The rows come from 6 hidden closed curves, with some noise, and rows from the same curve form a group. Each curve winds through 8 dimensions. The rows are also pushed far along 5 directions, which tell nothing about the answers.
Some rows, each with its group after it:
[ 12  17   2 -28  -6   0  -4   5 -13  -1  -4  -4   4  11   2  -1  18   0
   7  12  -9]	(0)
[ 16   1  10  -6  -9  -1  -5   3  -1  -4   4  -7 -10   9 -20   9   8  -7
  11  17  -8]	(1)
[  2 -20  -1  -5   6  -5  28  -5   8  -8 -10   5   1  -6   7   9  13  -4
 -17 -17  -7]	(2)
[ -3 -11  -9   1   1   6   3  -6  20 -17  -8   3  24  -1  16  11 -17   1
  16  11   2]	(4)
[  8   4  -4 -12  -7   7 -20  -6   3  -7  -4   0  18  -8  -1  -3  -8  -4
  10  11   2]	(1)
[13  4  0 -7  5  0 18  0  5  0 -3 -8 -3 10  2  4 11 -4  6 10 -9]	(4)
[ -2  -3  -5   6  -5  -4 -27  -9  -5  13   6   1  -9 -20   1  -8 -22  12
   4   4   9]	(4)
[ -9   0  -5  -1   9  11  12  16  11 -14  -5   5  -2  19  25   6  10   3
 -11  -9  -7]	(0)
[ 10  10   2  -9  -8   5   6 -10  -7  -2  -3  -4   6 -11 -15   6   6  -2
   9  -3   1]	(0)
[  2  -6   1   7   5  -2  21 -15   8   7  -6  -2  -9  -8  -5  14   5   1
 -12 -18   7]	(5)
[-4  8  2  0  7  6  2 17 -1 -3 -2  4 -9  5 13  2  8  6 -9 -3 -4]	(3)
[  0  -1   8   1   1  -9  12  -6  -5   0  -2   5  -1  -8  -4  -5  13  -2
 -16  -9   5]	(2)
[  1   2  -4 -10 -13  -3 -28   2  -4  -3  11  -2 -16  15  -2   3  -6   8
  13  23   1]	(2)
[  2  -2   7  -8  -3   1   5 -11   1   5 -19  -1  11 -15   3  10   6   2
  -9 -19  14]	(4)
[-11 -11   0  11  20   3  22  18   5  -5  -1   7  13   4  13  -4   4 -10
 -10  -9 -13]	(0)
[  1  -8  -5   7  -1  -1  -4   1   5   3   9  -9  -5   5  -4  -5 -11  -1
  17  15   3]	(1)
[  9  -5   0   0  -7   1  12  -9   5  -8  -5   1  -4 -19 -18   1  -1  -2
   1  -5   6]	(4)
[  3  -3   2  14   7   0  13  -1   4   3  -1   4  -5 -12 -12 -10  -2  -9
 -14 -13  -3]	(4)
[  6  21  -8 -10  -7   8 -39   9  -5   1  10  -5  -1  15  -1  -7 -17   4
  24  32  -6]	(1)
[-17  -4  -5  15  11  -3  -2  14  -1   2  12   5   7  21  14 -10 -13  -3
   2   3 -14]	(0)
[ -4   1  -3  13   2 -14  16 -19   7   1   7   7  -5   4 -12   5  -7   1
  -5   2   6]	(0)
[ -1   5   3   6   8   9   3  13   3  -3  -5   6  -7  -7   4 -10   7  -2
 -20 -16  -2]	(1)
[-26 -13  -3  16  11  -9  16   9   4  -7   1  14  18   5  17  -6 -13   2
  -4  -5   3]	(5)
[ 27   8   9 -22 -16  -2 -12 -19 -10  12  -9 -12  -7 -14 -11  15  12   4
   7   5  -2]	(3)
[  2  10   4  -6   0   5  -7   4 -15   9  -4   1   4 -13  -4   5   1   3
   0 -10  -8]	(3)
[ -6   0   1   6  -5  10  -5  -2   6 -13  -7   6  17 -21   4  -9  -8   1
   0  -7  12]	(4)
[ 16  -1   5  10  -7 -15  19 -28   5   7   4  -5 -22 -10 -22   6   4   1
  -4   1   5]	(3)
[ -6  -3   1  30  10  -9  -5   2  11  14  13  -4 -17  14   1 -11 -19   0
   0  10   3]	(4)
[ -9   5  -6   6   0   4 -29   9  -3   6   8   2  -9  -2   0 -11 -19   7
   3   6  10]	(1)
[ -3  19   3   8   7  -8 -10   4 -18  16  11   7 -17 -10  -9 -15   1   6
 -14   0   3]	(0)
[ -7   9   2  12  13  -8  -5  14  -8  16  15   0 -12  21  -7 -11  -1  -5
  -4   8  -4]	(5)
[  8   8  -6  -8 -11  -4 -25   0  -5   4   9  -3  -8  16  -7   5 -19   5
  24  26 -15]	(2)
[  0   5  -2  -7  -7  14 -13  -7  -9   2  -9   0  15 -29   1  10  -6   7
   6 -16   4]	(3)
[-16   0  -5   9  12   6  11  19   1  -5   3   6   9  11  12 -16   0  -6
  -9 -11  -6]	(1)
[ -5  11  -2 -11  -2   2 -28  12 -21   8   6   5  -3  -7  -6  -4  -6   5
   3   5   1]	(1)
[ 11 -12   8   3   5  -1  15 -18  14   9 -13 -10   4  -9 -15  13   8 -13
  -8 -14  15]	(5)
[ -3  -3   3   9   5  -6   5   4   7  -2  -4   6   4  -5  -1  -6 -12  -1
   0   6   6]	(3)
[-15 -10  -4  12  18  -8   6  17  -2   4  17   4  -8  25   4   1   2  -6
  -5   7 -10]	(3)
[ -7 -10   4  18   4  -1  -5  -6  20  -6   1  -3  25   7   6   2 -15  -7
  14  15  13]	(4)
[ -8  14   1  -4   2  12  -5  20  -3 -16   0  10   9  11  10 -10   9  -2
  -8  -3  -8]	(2)
[-18  -6  -4   1   8   5  -3  17   1  -8   4   8   6  15   9  -1   1  -4
  -9  -8  -1]	(3)
[  6  -1 -10 -22  -7  11  -9  -6   3 -13 -10  -2  31  -3  19   2  -4   0
  17   6 -13]	(5)
[ -5 -11   1  15  -3 -13   5 -21  10   8   0   1   0   2 -21  11 -18  -4
   0  -5  15]	(1)
[ -6   0  -3   2   3  10   0   9  22 -19 -11   5  21  14  18   6 -14  -1
   9   9  -2]	(5)
[ -2   6  -7   7   0  -5 -10 -12  10  -3   4   4   6   8   9   3 -18   5
   7  16  -1]	(4)
[ -3  -4   4  12   4  -7 -12   2  -7  15   8  -3  -6  -6  -2  -8 -10   2
   2   6   1]	(2)
[ -5  11  -2   9  -3  -7  -1 -12  -4   7   1   7   1 -10 -11  -2 -17   6
   2  -3   5]	(2)
[ -5   4  -6  -6  -1   9 -17  10  -5  -1  -5   4   7 -10   1   1 -16   5
   8   0   1]	(3)
[ 12   8   4 -12 -13   2 -13  -7  -1  -5  -2  -2  -2   2 -11  -1   7  -4
   0   3  -3]	(1)
[-11  -9  -1  13  13   2  28   6   7  -1   0  -2   6   6   0  -1   8  -8
  -6 -14   5]	(2)
[ 11 -13   7   8  -1  -6  18 -27  14   5  -5 -10   8  -5 -21  11   6 -15
  -2  -9  11]	(5)
[  5   3   1 -12  -3  -8  -7   3  -8   6   8  -6  -8  21  -8  -5  10  -6
   4  13  -4]	(5)
[ -1 -16  -1   4   7  -4  20  -9   1   8  -5  -2 -10 -15   6   2  12   2
 -20 -25   6]	(0)
[  4  17  -3  -8 -12  -8  -9 -14 -17  13   6  -2  -4  -3 -15  -5  -7   7
  11   5  -1]	(5)
[ -1  -3  -5   9   4   4   0 -11  25 -14  -5   0  34  10  14   2 -17  -8
  14  15  -2]	(0)
[ -4  16  -1 -10   7  12   1  29  -6  -3  -4   3  -4  22  18  -8  12   0
 -10  -8 -20]	(4)
[ -5   9   2  -9   1   2  -3  23  -8  -6   0   3  11  13   7  -7  -1  -1
  11  13 -10]	(3)
[-11  -7   2   1   7  -6  12  15   7 -11   5   8  -4  37   3   3  11  -9
 -13   1  -8]	(1)
[ -3  11   6   5   7  -6   1  17 -17  10   8   5 -10   1 -12  -9  -1  -1
  -1   4  -9]	(3)
[  2   3  -3 -15  -9  -3  -4 -11   6   2 -12  -6  13   8   5  10 -10   6
  16   8   9]	(5)
[  1   8   2   3   5  14   7   7   1   1 -13   2   0 -18   8  -7   6   2
 -16 -25   0]	(1)
[ 18  14  -4 -19 -11  -2 -12 -11 -12   7   2  -8  -4  -6  -6  -2   1   6
  16  17  -5]	(2)
[  7 -13  -1   8   2  -9  22 -13   9   5  -1   1 -25  -5 -20  10   0  -3
 -14 -13   1]	(0)
[  2  12  -1   7  -4  -8 -10   0   0  -1  15  -1   1  27  -4  -2 -15  -1
  22  30 -16]	(3)
[ -5 -11   4   7   0 -16  12   2   3  -4  15  -1 -12  30 -14   6   5  -8
   3  14  -3]	(2)
[ -8 -19  -4  10   0   4  -4 -12  22 -12   0  -2  24   5  -2  13 -14 -10
  11   5  17]	(3)
[ -6   6  -7  -2   7   5 -12  10 -15   4   8   4  14  -8  13 -15  -3   0
   2   1 -13]	(5)
[-15  -1   4   6  10   9   6  20  -2  -5  -4   5  10  -1  11   2   4   0
  -3 -11   2]	(5)
[  0   7  -3 -10  -5  -4 -10   9 -11  -2  11   4 -18  19  -2 -10   9   1
  -7   5 -12]	(4)
[ -8   5   5  25   8  -8   1   7   2   0  18   4 -12  12 -10 -14  -2  -5
  -4  12   4]	(4)
[  2   8  -2  -8  -4   3   9   8  -8 -10  10   0 -11  15  -7   1  19  -3
   1   3 -11]	(0)
[  1  12  -3  -6 -11   4 -39   2  -7   8   5  -2 -12  -4  -9  -3 -16   9
   9  11  11]	(1)
[  8   4  -1 -25  -4   3  13   5 -10  -6  -1  -7  -5   8   4  13  27   4
   9   6  -4]	(0)
[  9  -9   1  11   9  -2  19 -21  13   8  -8  -8   6 -17   3   3   3  -4
  -7 -11   8]	(0)
[ -5  -7   1  11  13   5  22   9  21  -6 -10   1  11  17  11   3  -2 -10
  -7  -9  -7]	(4)
[  8  -3  -1 -13 -12 -10   5 -14   0   2   2 -10  -7  17  -6   5   9   0
   9   9   4]	(2)
[ 10  -7  -1 -22 -10  10  -2  -6   5 -10  -8  -9   8   3  -9  17  14  -7
   8   0   8]	(3)
[ -6   9  -1   4   8   3   7   6  17 -14  -2   2  26  31  17   3  -3  -7
  10  17  -8]	(0)
[  4   3  -2  -9 -10   7  -4  -2   5 -16  -9   5  10  -6   4  -1  -3   1
   2   0  -2]	(5)
[  0 -17  -6  -3  -1  -5  -7 -12  11   1  -5  -5  16  -3   5   7 -18  -1
  16  13   8]	(5)
[ -4  -1   5  -1   2   7  -2  -2  -3   9 -12  -1   8 -18  -1   1   5  -1
 -14 -25  14]	(5)
[ 13   9   4 -10   0   2  14 -13   3   0 -16   0  14 -14  -5   3   8  -5
  -5  -9   2]	(0)
[ -3 -18  -3  24   7 -11  12 -15  10  13   7  -3  -3  -5 -11  -3 -18  -7
   0  -5   1]	(2)
[-13 -13  -4  14   4   5 -18   0  -8   5   8   7   4 -29   4  -9 -11   3
 -10 -16   5]	(5)
[ -8  -6   0  19  15   5  -1   9   3   1   1   8   7 -20  -1  -8 -12  -5
  -9  -8   2]	(4)
[  1  -3  10  12  -5 -10  -7 -15   8   2  -4   1  12  -7  -4   0 -14  -1
   4   7   9]	(3)
[ 18   4  -1  -7  -9   1 -10  -8   8   1   0  -7 -20   8 -14   3   0  -2
   0   9  -1]	(2)
[ 12 -17   1   3  -1 -14  11 -27  11   6  -4  -2  -6 -17 -10   7  -3  -2
  -6   1  10]	(3)
[  1  -8   4  -3   1  -3  39  -4  15 -13  -6  -4   3  27  -6  19  21 -11
  -2  -6  -1]	(0)
[  2  -7   4  -1   6  -3  26   9  -6   4  -1  -2 -10   1 -15  -1  14  -8
  -8 -14  -6]	(1)
[ -4   4   0  13   3 -13   4   1   3   0  15   8 -22  24 -11  -7  -1  -4
 -13   4  -8]	(2)
[  5  -4  -2  -3   0  -3  22  -7  11  -9  -4   3 -14   6 -14  13   9  -3
  -9  -6   4]	(2)
[-11  -5  -7   2   5   5 -10  12   1  -9   5   4  13   3  29 -13  -2   4
   2   8  -4]	(4)
[ 12   0   2 -10 -13   1   2 -28   8   0 -18  -4  11 -14  -1  16  -1   4
  -1 -13   6]	(1)
[ -6  -3  -4  21   8   3   2  -5   4   8   4  -2   7 -15  -9  -5 -19  -3
   7  -3   9]	(2)
[  1   3   7 -13   4   0  19  18 -19   5   0  -2  -7   7  -5   1  26  -4
  -5  -9 -11]	(1)

New rows. What belongs after each?
[  6 -11   1   1   4   8  16  -2  18 -12 -13  -1  19  -3   2   3   1 -13
   0  -5  -2]	(4)
[  1  -1   7  14   8  -7  24  -3  -6  13   7  -2 -19  -4 -23  10  10  -4
 -10 -13  -1]	(3)
[  2  -7  -3 -16  -3  10  22   0   3 -12 -11  -4  11  -1   2   5  22  -6
  -3 -16   5]	(2)
[ 23  -2   2 -15 -14  -3  -3 -22  -2   9  -1 -13 -23 -11 -25  19  10   3
   6   4   9]	(3)
[  0 -11   3  19  11  -6   5  -6   8  13   2  -5  -3  -7   2  -5  -5  -4
  -8  -4   5]	(0)
[  0   1  -4  -1  -4  -1  -4  -9 -10   6   5  -1  -3 -20  -7   4  -5   9
   8   1   7]	(0)
[  4   8   4 -10  -3  -3  -6   2 -17  11   0   2 -11  -3   3   1   9   6
 -10  -8 -12]	(3)
[ -6   1  -4  -6   0   5 -11  23  -6  -5   6   3 -12  15  13  -2  -1   6
   2   5 -16]	(1)
[-5  5  0 10  9  0 10 -5 11 -5 -6  7 23  0  8 -2 -6 -5 -3 -1  1]	(0)
[  0  11   1   1  -6  -4 -18  -3 -12   6   5   5  -5 -10   9  -7  -6  12
  -3   2  -7]	(3)
[ 13  -1   6 -20 -16  -3  -2 -15  -8  -2  -9  -3   6 -16 -13   6  10  -1
   4  -2   6]	(2)
[  5   8  -2 -13   3   4   2  13 -14  -4   3   3 -12  -6  12 -17  24   3
 -15  -4 -10]	(4)
[-11   0   0  32  11   5 -10   0  14  -1   2  11   4 -14   4 -11 -23  -1
 -13  -9   8]	(1)
[ -2   3   0  22  10  -7  17   1   6   0  11   7 -26   3  -9  -7   3  -1
 -18  -1   1]	(3)
[  0  -8  -9  -9  -6   6   0  -3   8 -15   2  -2   9   9   2   3   2  -5
   9   5   0]	(2)
[ -9   5   4  10  -4   2 -18  -2 -14   6   3  10  -6 -31  -5 -12  -5   9
 -16 -19  13]	(3)
[-1 -4  0  0  6  8 -2  3  6 -6 -1 -4 18  2 12 11  3 -3 10  8  0]	(3)
[ -5   8  -3  18  11  -4  14  -2  10   2  11  -1 -12  20   6   1   3   1
  -5   6  -1]	(0)
[-11  -3  -1  20   3  -2   4 -12  -1   0   8   5  14 -14   4  -2 -10   2
   2  -5   1]	(3)
[  0   2   7  11   1  -5   6  -6 -10  11   5   3 -26 -22 -22  -2  11   3
 -21 -18  17]	(0)
[ -7  -8   4  18   1 -14   0  -7   3   6   3  10 -14 -15 -12 -10 -12   3
 -16  -7  15]	(3)
[ -5   7   2  14   1  13  -7  -3   4   2  -3  -3  11 -12   3   0  -9   2
   4  -8  10]	(0)
[  2 -15   5  22   4 -16   1 -11   5   5  15   4 -23  -6 -16  -4  -1  -4
 -16   3   4]	(1)
[-21   0  -2  20  13 -16  13   8   3   4  15   8  -4  32   4 -11  -5  -5
 -10   2  -4]	(5)
[  3  -5  -1   0   8   9   3  -3  -4   5  -5  -3  16 -23   5  -1   7  -6
  -5 -14  -1]	(5)
[ -3  -3   1  -1  21  -1  28  17   5  -1   1  -3   6  30  14  -2  23 -14
 -11  -1 -13]	(5)
[-11  -3  -5   7  14   9   5  13  15 -15  -3   7  25  14  15   0  -7  -9
   2   2  -6]	(3)
[ -6   3   8   7   5  -2   1  18  -8   4   7   4 -18  11  -8   3   6   0
  -9  -3  -5]	(1)
[-15   0  -7  15   8  -5 -11   8   8  -6  17   6   9  30   4 -12 -16  -8
   7  20  -5]	(1)
[ 18  17   8   0  -2  -8   6  -5 -10  11   3  -1 -20  -5 -19  -5  10  -1
  -8   3 -11]	(3)
[ 11   3   3   8   1  -7   7 -13  -5   7   5   1 -11 -23 -15  -8   2   0
  -6   1   2]	(3)
[  9   2   2  14   0  -9   2 -15   7   1   9  -3  -4  -5 -13  -3  -8  -3
   7  18   2]	(3)
[  1  -9   2   2   1 -14   2  -6  -5   9   4   3  -9  -5 -13  -5  -2  -4
  -9  -3   1]	(0)
[-17   8  -5  12  13  -4  -1  14   7   2   7   4   9  36  14  -5 -14  -3
   5  12  -7]	(5)
[-15  -7  -6   1   0  -3   1   2  -3  -7   1   7  21  -1  13  -3 -13   4
  10   3  -1]	(5)
[-14   0   5  23  11   2  17   7   8  -7   2   4  16   2   6   1  -4  -2
   3   0   3]	(3)
[  2  -8   4  -3   1  -6  37   1   5  -6  -6  -1 -10   7 -15   8  15  -5
  -5 -10   5]	(3)
[  7   3  10 -11  -8   5   0  -8  -8  -2 -16   0  18 -34   2  -3  10   2
  -4 -14  10]	(3)
[12  7 -1  2  2 -4  4 -5 -1  8  4 -5 -9 -2 -9 -1 -3  0  8 11 -5]	(4)
[ 18   1   8  -9  -9   5   2  -8  -3   5  -8 -13  -9 -17 -10   3  14   0
   2  -5   8]	(1)
[  5   8  -6 -14  -7   7 -18   5  -3 -11   2   1   1   3  15 -11   4   4
   5  13  -6]	(4)
[  1  18  -3  -7   1   7  -9  10 -16   7   3   3  -6   1  -2 -10   5   0
  -8 -10 -15]	(5)
[ 13   2   4  -7 -11  -1   2  -9   7   6   0 -19 -14  24 -12  18   7  -1
  17  11   4]	(0)
[ -1  -1   1  -4   9  11  21  18  -4  -2 -10   2  -4  -8   2 -11  16  -5
 -17 -27  -5]	(1)
[-12  -2  -1  17  14   2   5  14   2  -3  17   3  -3  26   6  -7   9 -11
 -10  -1 -14]	(5)
[ -8  -5  -2   1  12  14   7  13  10 -15  -3   3   9   7  14   4  16  -7
 -12  -9   3]	(3)
[  8   2  -1 -24  -5  13   2   5  -1 -10  -9  -7   1   6  14  16  22   4
   4  -1  -3]	(3)
[-13  13  -5   3  11   7 -13  20 -11  -5   6  12  17  -1  23 -22  -3   1
  -7   0 -14]	(0)
[  5   2   2  -8  -9 -11 -15  -2 -17   3  13   2 -16  -2 -11  -7   6   3
  -1  13  -4]	(2)
[ -7  14  -2   4   2 -12   2  -1 -16   7  11  14 -21  -5  -6 -11   2   9
 -18  -6  -1]	(2)
[ -6   7  -1  -3   4   4 -19  21  -9   1   9  -1   3  10  11  -3  -4   4
  15  21  -5]	(0)
[ -8   8   4 -17  -4   5  -5  19 -17  -4  -7   7  10  -9   8 -10   9   5
  -3  -8   2]	(5)
[-10  -8   0  18   7 -16  12  -5   2  12  14  -4  -7  20  -3  -5  -6  -3
   3   6   1]	(2)
[ -5  -5   4   5  13   2   2  11   8  -6   1   3   3  13  11   0  12  -9
 -15   0   0]	(3)
[-15   9  -7   4   9  19   0  21   6 -21   2   7  14  13  24  -4   4   0
  -1  -1  -6]	(3)
[ -7   2   5  38   7  -3 -11 -13   8   9  15   2   1  -8 -17   2 -20  -6
  -1   4   9]	(3)
[  0   3  -5  -4   0  11  -6   4   1  -9  -8   9   1 -18  11 -11   0   3
 -15 -14  -2]	(4)
[  7  -7   4 -17  -8   0   8  -5  10 -12 -19   0  10  -5   6   4   6   1
  -1  -2  11]	(3)
[  2  14  -4 -12  -5  10 -24  17 -12  -4   9  -4  -3   5  -3  -2  -3   5
  22  24  -1]	(3)
[  4   1  -3 -23  -5   1   1  10 -21  -4   1   6  -8 -13  -4  -2  16   4
  -5  -5 -10]	(0)
[  8  -4   5   2  -3  -4   9 -20   2   2  -2  -4   5 -11   1  10   8   1
  -1  -3   2]	(3)
[  3  -6   3 -18  -7  -5  12  -3   5  -6 -11  -4   0  17  10  15  13   3
   1   1   2]	(2)
[ -1  17   6  12  13  -7  11   9  -5  11   8   3 -18  13  -7  -6   9  -2
 -14   1  -2]	(0)
[ -5  17   6  -1   0   7  -2  15 -26   4   1   6   3 -26  -2 -14   9   7
  -5 -13  -2]	(3)
[ -6  -3   4  14   6   4  24  -9  13  -3  -8  -2  15  -2   0  10   2  -4
  -1 -14  11]	(0)
[ -6 -15  -1  11  -7   0   1 -17  21  -5 -13   2  13 -12  -2  13 -24   4
   7  -8  19]	(4)
[  6  -2   3 -18  -2  -8   9  -6  -8   3  -8  -1   3  -4  -1   3  13   0
  -4  -3   2]	(0)
[  2 -13   4 -10  -3  -4  16  -1  22 -18 -13  -2   7  24  11  11  10  -4
   1   8   6]	(3)
[  8  -2  -4  -5  -1   6  -2   5   8  -1  -2  -7  -4  15   0   2  -2  -5
   5   2 -12]	(2)
[  9   0  -5 -12 -11  16 -16 -14   7   1 -19  -9  27 -26   9  15 -19   8
  25   0   8]	(0)
[ -4 -10   6  26  -2 -14   6 -12  12   2  10   1  -8  12 -23   3 -14  -9
  -1   3   3]	(1)
[-11  -7   1   6   5  -4  29  10   9 -12   0   3   2  23   0   5   5  -4
   2   0   0]	(3)
[  8   2   2 -18 -11   1 -13   0   1  -3  -6  -3  -5  13  -4   9   6  -1
   1   3   0]	(3)
[ 17   9   6 -35 -16   6  13   3  -5  -8 -24  -5   3  -3  -4   9  17   3
   6  -7  -3]	(3)
[ -6  -5   1   4   8  -6   9  20  -1  -1  11   0 -14  29 -11   3   3  -8
   4  12  -9]	(1)
[-12   0  -2   7   5 -11  -8   3 -13  13  13   4 -15   2   3  -7  -4   9
  -5   3   4]	(0)
[-15   8 -10  11   5   2 -10  -1 -10  -3   8  17  13 -26  11 -19 -14   8
  -8  -6   2]	(2)
[  7  17   8 -10   1  -1   0  15 -26  15   4  -1 -18   1 -14   0  16   1
  -4  -4 -15]	(3)
[ 1  6  1 13  2  4 -5  6 10 -7  8 -1 -4 16 -7  4 -8 -5 10 17 -4]	(5)
[ 11   4   4 -11  -2   8  -7   1   7  -6 -10  -6  15  -2   7  10   1   0
  15  15   1]	(3)
[ 11 -12   3  -6  -5  -2  18 -26   3   1  -8  -8  15 -18  -6  17  12  -5
   4  -9   4]	(3)
[ 26   8   0 -14 -16  -6   1 -22  -2   5  -8  -4 -21 -20 -23   1   1   5
  -1   1   3]	(3)
[  5   5   1  -6 -13   6 -15  -2   4  -3   0 -11   2  12   5   1   0   3
  16  12   5]	(1)
[ -5   3 -11  -8  -3  14 -10   2  -2 -13  -4   5  25 -15   9  -6 -11   2
  13   1  -1]	(3)
[ -3  -6  -3  -2   5   7  14  -5   5  -2 -13   3   3 -17  15   8   8   6
 -15 -23   5]	(5)
[ 16   4   6 -14 -14   8   0 -16  -4   2 -17  -7   7 -25   0  12   6   7
   4 -13  -3]	(1)
[  0   4   3 -13   6   4  14  13   1 -15  -5   6  -2  10  10   5  26  -2
 -15  -3  -2]	(4)
[ -7   6  -8 -12  -2  19 -25  13 -12  -4  -3   3  20 -19   8  -1 -11   5
  14  -1   2]	(3)
[  8  -4  -4   6   4 -11  10 -13   2   8   8  -2  -7   3 -14  -3  -3  -8
  -2   3  -9]	(5)
[ 13  10   8  -2   1  -7  -9   1 -13  15   9  -6 -20   2 -10   4  10   1
  -1  11  -7]	(3)
[ -3  -1   0   6   9 -11  24  -3   2  10  -1   1 -17  11  -3   5   5   1
 -14 -11   1]	(5)
